The rows are grouped in 3 different ways at once. Each group adds its own fixed numbers to the row, and there is some noise. The rows also spread widely along 11 directions, which tell nothing about the answers.
(in the rows, 128 means zero)
Known rows, each followed by its group in each grouping:
[159 127 124 154 118 123 121 126  83  86 129 111 116  80  76 142 134 136
 147 159 117 177 167 149 157 169 147 113 141 149 205 150 167  90 133] -> T kot K_459
[150 135 139 146 117  89 129 137 134 122 166 136 115 119 166 144 107 146
 153 130 111  98 143 123 109 119 171 135 147 146 118 108 117 121 170] -> H gised K_7
[ 95 137 110  96 135 164 132 155 146 136 114 115 136 177 150  98 129 114
  84  98 148 114 103 116 113 106 109 156 127  98 106  83 119 133 114] -> H Pone K_927
[138 132 138 145  98 142 151 152 101 105  49  54 115  51 154 157 141 143
  85 191 126 120 148 161 135 160  89 166 193 138 149  95 186 134 146] -> T rine K_459
[167 135 134 103 112 130 100 136  84 100 108 130  84 107 156  89 127 112
 139 146  52 135  90 132 115  84 117 125 172  83 130 102 130 119 202] -> X rine K_927
[116 139  83 105 123 141 101 142 122 111 110  73 130 163 115  80 163 133
  86 114 134 149 112 100 122 168 134 138 137 129 163 118 132  99 113] -> G kot K_7
[173 124 142 137 110 138 123 152  93 101 177 128 129  96  62 143 160 120
 168 162  96 163 190 118 149 137 148 113 143 148 181 166 151  71 128] -> X Pone K_459
[109 120 134 129  75 176 161 141 126 115 143 123 122  54 133 119 122 107
 140 164 132 131 164 155 133 116 126 151  89 110 143  79 128 135 121] -> G gised K_7
[ 98 117 164 115 104 132 181 138 151 147 138 137 212 127 131 187 147 158
 136 112 216 112 128 156 194 200 113 111 131 202 146 176 166 108 118] -> D gised K_459
[ 97 128 111  95 105 129 148 163 170 127 116 142 169 148 141  97 165 149
  95 109 122  79  99 126 115 109 130 122 127 122 111 123  67 127 124] -> D kot K_459
[128 145 145 103  83 161 114 107  81 126 179 125 138 141 153  74 115 112
 167 152 124 194  84 145 169 198 152  80 100 132 152 137 166 128 173] -> G gised K_459
[143 124 138 143 162 111  99 142 131 142 157  86 120 155 124 140 187 129
 136 150 103 100 160  59  74 125 141 138 146 152 107 152 115 120 115] -> X kot K_7
[126  99 167 100 104 133 121 115 117 143 174 147 183 109 148 164 142 131
 191 127 151 121 110 118 185 139 143  86 116 148 125 170 169  67 165] -> X gised K_459
[ 97 131 147 116 112 180 122 118 106 142 156 119 147 131 141 105 125  96
 156 154 148 151 102 113 137 135 129 111  55 117 110 115 144 132 114] -> T Pone K_927
[116 108 136 123 149 131 140 141 154 139 150 141 145 125  96 167 156 127
 143 107 165 111 167 108 125 119 117 135 115 138 134 160 125 123  95] -> G kot K_7
[104 133 113 149 156 153 119 126 130 147 148 103 113 148 131 112 128 111
 118 138 113 113 145  81  92 115 142 140  98 113 107  97 115 152  82] -> D Pone K_459
[142 108 145 156 155 117 117  57  90 135  85 123 117  73 129 177 127 136
 157 157 119 121 131 125 141 143 101 117 143 141 130 142 156 107 145] -> X gised K_459
[122 151 145 119 122 139 140 160 116 120 168 130 107 154 126  95 134 107
 122 138 123 151 133 137 105 124 124 131 121 122 125 123 125 184 134] -> T kot K_7
[133  93 134 165 139 146 121  96 104 130 121  98 124  61 132 175 120 117
 167 160 132 123 168 113 145 112 137 141 107 137 151 101 167  80 119] -> X gised K_927
[164 158 116 146 124 120 123 127  88  99 120 120  84 124 111 100 113 132
 117 144  94 167 151 154 115 159 135 136 166 145 169 116 127 137 155] -> G gised K_927
[ 81 136 165  79 142 170 138 104 110 155  77 119 169 165 154 112 193 116
 113 143 167 143  52 129 132 184  43 100 113 141  84 170 135 162 124] -> D kot K_927
[118 101 144 100 126 135 125 150 137 141 126 110 184 118 135 173 178 146
 135 116 152 102 126  87 151 141 120 122 147 139 116 165 164  55 121] -> D Pone K_459
[126 140 113 116 169 145 123 151 100 122 117 106  60 158 180  98 100 105
  73  87 104 142 119 135  94  86  98 172 198  64 120  61 172 178 147] -> D gised K_459
[134 145 158  64  73 163 174 193 103  99 129 151 167 137  88 104 192 119
 110 134 142 171 123 183 171 165  74 118 172 155 170 174 138 100 161] -> X gised K_927
[127 132 101 149 173 104 125  99 122 125  52 100  94 121 107 157 132 142
  87 115 127 104 142 114 109 133  88 157 170 136 152 114 139 131 104] -> D rine K_7
[130 144 165 150 170 171 132 103  69 142 142 104  75 133 138 126 119  80
 141 165 129 179 152 130 114 139  81 148 131 123 125 111 177 198 129] -> X gised K_927
[171  93 137 145 198  67  63  97 119 141 122 108 133 135 125 195 169 158
 166 104 105  91 135  52 110 118 151 109 194 152 124 186 155  48 150] -> X kot K_459

New rows. What belongs after each?
[161 149 141 158 102 113 144 136  83  98 125 123  93  86 133 121 101 140
 126 170  89 149 151 173 122 148 141 134 165 142 153 109 140 153 170] -> T gised K_459
[153 138  97 126 128  91 119 152 117  82 124 145  95 129  87  95 133 135
 110 112  84 130 140 136  98  96 145 129 158 117 165 123  93 110 143] -> T kot K_7
[144 123 162 113  96 112 116 116 115 134 133 113 143 111 201 136 117 142
 151 141 131 108  80 131 150 138 136 124 154 141 101 113 174 110 207] -> X gised K_7
[126 164 104  99 129 113 132 150 127 109 139 163 117 202 130  64 105 136
  94  76 116 155  81 165 134 133 134 115 160 122 153 122 113 172 158] -> D kot K_459
[ 98 126 134 102 108 169 141 142 146 147 128 138 131 124 164 110 124 107
 131 128 130 110 109 133 126 108 110 126 105  88 106 101 120 171 132] -> G rine K_459
[104 140 116  87 164 163 116 123 103 132 145 142 100 191 127  93 105  89
 108  64 152 178  91 123 143 115  90 134 127  83 137 110 179 149 116] -> D Pone K_7
[104 117 116  85  41 135 138 160 150 108 161 149 174 102 165  83 114 132
 142 122 125  98  84 147 156 105 176 106  82 116 127  91 100  72 170] -> T gised K_7
[143  89 114 166 121 137 106  86 104 116 122  80 137  44 120 196  93 132
 169 142 159 131 160 108 191 133 161 147 105 142 184  94 227  34 120] -> X Pone K_7
[124 104 108  74 153 119  95 133 142 125 168 191 116 172 142 100  97 104
 144  32 110 108  81 111 132  24 141 115 126  60 119 105 118 103 164] -> X kot K_7
[146 135 147 138  77 114 168 171 142 115 109  95 151  83 131 150 172 162
 107 183 121  81 169 144 118 150 126 161 173 186 130 123 112 117 145] -> X gised K_7
[137 126 116 168 108 114 151 144 144 123 111 103 133  87 140 159 118 158
 119 149 136  91 173 138 121 146 157 158 144 169 142  94 117 115 131] -> G gised K_927
[133 104 121  80  74 120 141 135 146 103 123 191 177  98 104 132 117 143
 147  81 139 100  90 159 191  83 133 109 128 119 148 128 128  40 167] -> X Pone K_7
[133 152  99 165  77 112 158  84 130 103  21 102 142  71 101 128 105 185
  83 171 143 102 119 182 150 195 115 144 138 184 158  93 108 124 130] -> G Pone K_7
[ 84 119 134  47 133 161 118 139 122 131 134 179 167 191 121  79 166  95
 137  73 151 149  55 124 143 104  91  81  98  90 112 168 114 103 137] -> T kot K_927
[108 117 129  90  94 148 134 130 108 111 112 138 137 102 148 107 125 115
 127 116 137 132  91 154 152 115 109 120 119  97 134 106 147 100 155] -> T gised K_7
[114 142 139 138 173 144 142 119 106 146 121 105  84 157 147 136 108 102
  97 117 151 137 140 137 109 125  76 173 155 122 112  94 176 204 121] -> X gised K_7
[117 116 130  40  83 152 131 155 113  87  96 184 160 111 105  78 180 119
 125 105 101 141  61 167 153  95  82  80 131  72 136 162  97  72 168] -> T kot K_459
[135 131 124 108 149  90  94 106 123 144 202 160 135 214 141 116  83 129
 160  52 153 147  87 112 161 135 171 101 133 149 147 142 165 108 172] -> X gised K_7
[164 152 115 103 117 107 151 202 105  71  90 123 128 150  53 112 193 156
  67 114 111 157 157 171 128 162  92 135 229 152 193 180 121 104 139] -> T kot K_459
[141 164 129 133 164 101 152 118 122 131  86 166 120 187  67 127 127 151
  85 104 130 131 124 159 123 152  80 128 182 168 138 163 105 179 128] -> X Pone K_459
[162 138 138 101 145 103 100 170  90 110 137  90  85 162 167 119 145 126
 103 101 109 146 120 115 100 126 121 152 222 112 124 124 189 109 181] -> T gised K_7
[136 106 152 143 176 125 103  79  97 149 129 122 109 121 164 175 107 112
 166 118 138 126 120 106 134 112 112 132 139 126 109 119 184 123 152] -> X gised K_927
[145 119 116 105 157 117 100 127 107 101  85 143 103 123 116 114 164 125
 125 114  81 124 112 116  95  88 104 121 168  91 132 136  96  83 149] -> H kot K_927
[105 117  97 125 157 116  95 101 136 142  76 109 153 154 112 132 143 149
 102 100 137  92  97  88 119 128 125 117 126 128 116 135 115  80 100] -> T Pone K_459
[127 119 116 122  87 166 160  84  89  87  19 130 124  29  87 129 115 124
 103 163 128 135 114 196 172 122  50 141 131 107 164  89 150 104 131] -> X Pone K_7
[147 107 122 128 102 134 119 140 106  96  96  77 137  58 149 135 156 142
 123 157 101 127 133 127 143 139 138 138 162 122 158 110 166  71 149] -> D kot K_459
[120 124 122  84  94 126 124 158 131 116 159 158 148 140 163  97 112 127
 133  86 115 116  85 141 146  96 159 104 132  96 128 114 122  92 173] -> T gised K_459
[110 114 147  87 127 109 156 125 140 121 107 190 166 122 102 161 141 139
 138  82 174 113 101 164 160 114  82 104 127 134 128 175 129 109 137] -> T kot K_7
[149 157 159 109  96 130 124 194 111 118 210 119 118 158 131  97 148 118
 145 155 102 147 142 107 101 133 158 130 141 140 118 141 139 141 152] -> T Pone K_7
[132 117 145  83 101 109 133 175 152 120 158 150 175 134 127 136 185 147
 142 106 130  99 116 112 132 119 140 108 146 148 124 171 113  78 148] -> D kot K_7
[119 167 139 116  97 143 157 140 125 133 151 150 126 165 150  78 105 125
 112 130 134 145 103 172 130 162 124 121 130 137 123 113 112 202 158] -> G gised K_459
[112 105 124 141 203 130  87  83  99 153 150 111 112 159 143 157 116 105
 154  91 150 147 133  73 129 130 134 125 111 120 137 129 182  96 107] -> D gised K_927
[112 127 100 143 172 125 141 131 143 121 117 144 114 145  85 141 131 131
 102  94 138 119 167 129 110 110 116 145 139 123 160 128  99 145  89] -> H kot K_459
[141 112 105 126 115 125 123 150 130 107 110 118 112  77 100 115 175 125
 123 153  63  77 167  99  88  76 134 145 138 112 135 109  72  69 123] -> X gised K_7
[172 116 126 154 174  89 111  77  96 116  58 156  85  89 108 177  89 147
 133 106  95 111 128 147 131  85  96 137 197 112 131 121 157 111 161] -> X Pone K_459
[ 97 124 106 171 163 134 129  60 131 153 110 155 111 113 114 120  93 111
 139 139 108  91 135 118 103  95 132 122  65 118 112  93  66 169  90] -> X gised K_459
[130 149 121 152 133 152 148 155 112 120  92  79 100 122 106 121 158 120
  78 174 106 126 171 133 102 142  95 167 167 139 159 111 130 173 106] -> X rine K_459
[137 130  93 140 138  88 124 116 132 109 115 137 105 134 141 130  77 148
 109  76 127 112 129 143 130 108 152 149 162 127 158  81 130 106 155] -> H gised K_7
[102 120  78 134 178 119  89 126 161 155 105 109 110 176 138 114 132 121
 104  81 112  76 127  64  76  84 144 146 124  97 115  98  83 120  98] -> G rine K_927
[117  84 140 106 136 143 144 156 148 124 121 142 151  76 157 182 142 128
 139  96 142  88 138 128 144  70 110 144 147  89 118 117 156  96 126] -> D kot K_459
[141 148 146 124  99 139 140 183 137 117 210 129 135 155  99  95 168 118
 144 161 103 136 166 113 104 130 162 124 112 160 143 148  93 148 129] -> X kot K_7
[ 70 132  78 133 137 210 106 125 115 142 112  30 106 147 182  61 103  90
  69 139 130 143 102  87 115 126 135 170  83  69 125  14 172 158  76] -> D Pone K_459
[100 142 139 150 153 156 166 149 142 149 136 110 144 146 102 155 143 127
  99 134 165 119 179 120 117 152 100 158 117 160 127 130 135 177  61] -> D Pone K_459
[143 132  74 145 200  43  97 107 159 123  96 157 111 207  73 129 126 169
  90  48 112  76 126 100  91  95 143 133 178 154 147 145  67 112 121] -> X kot K_7
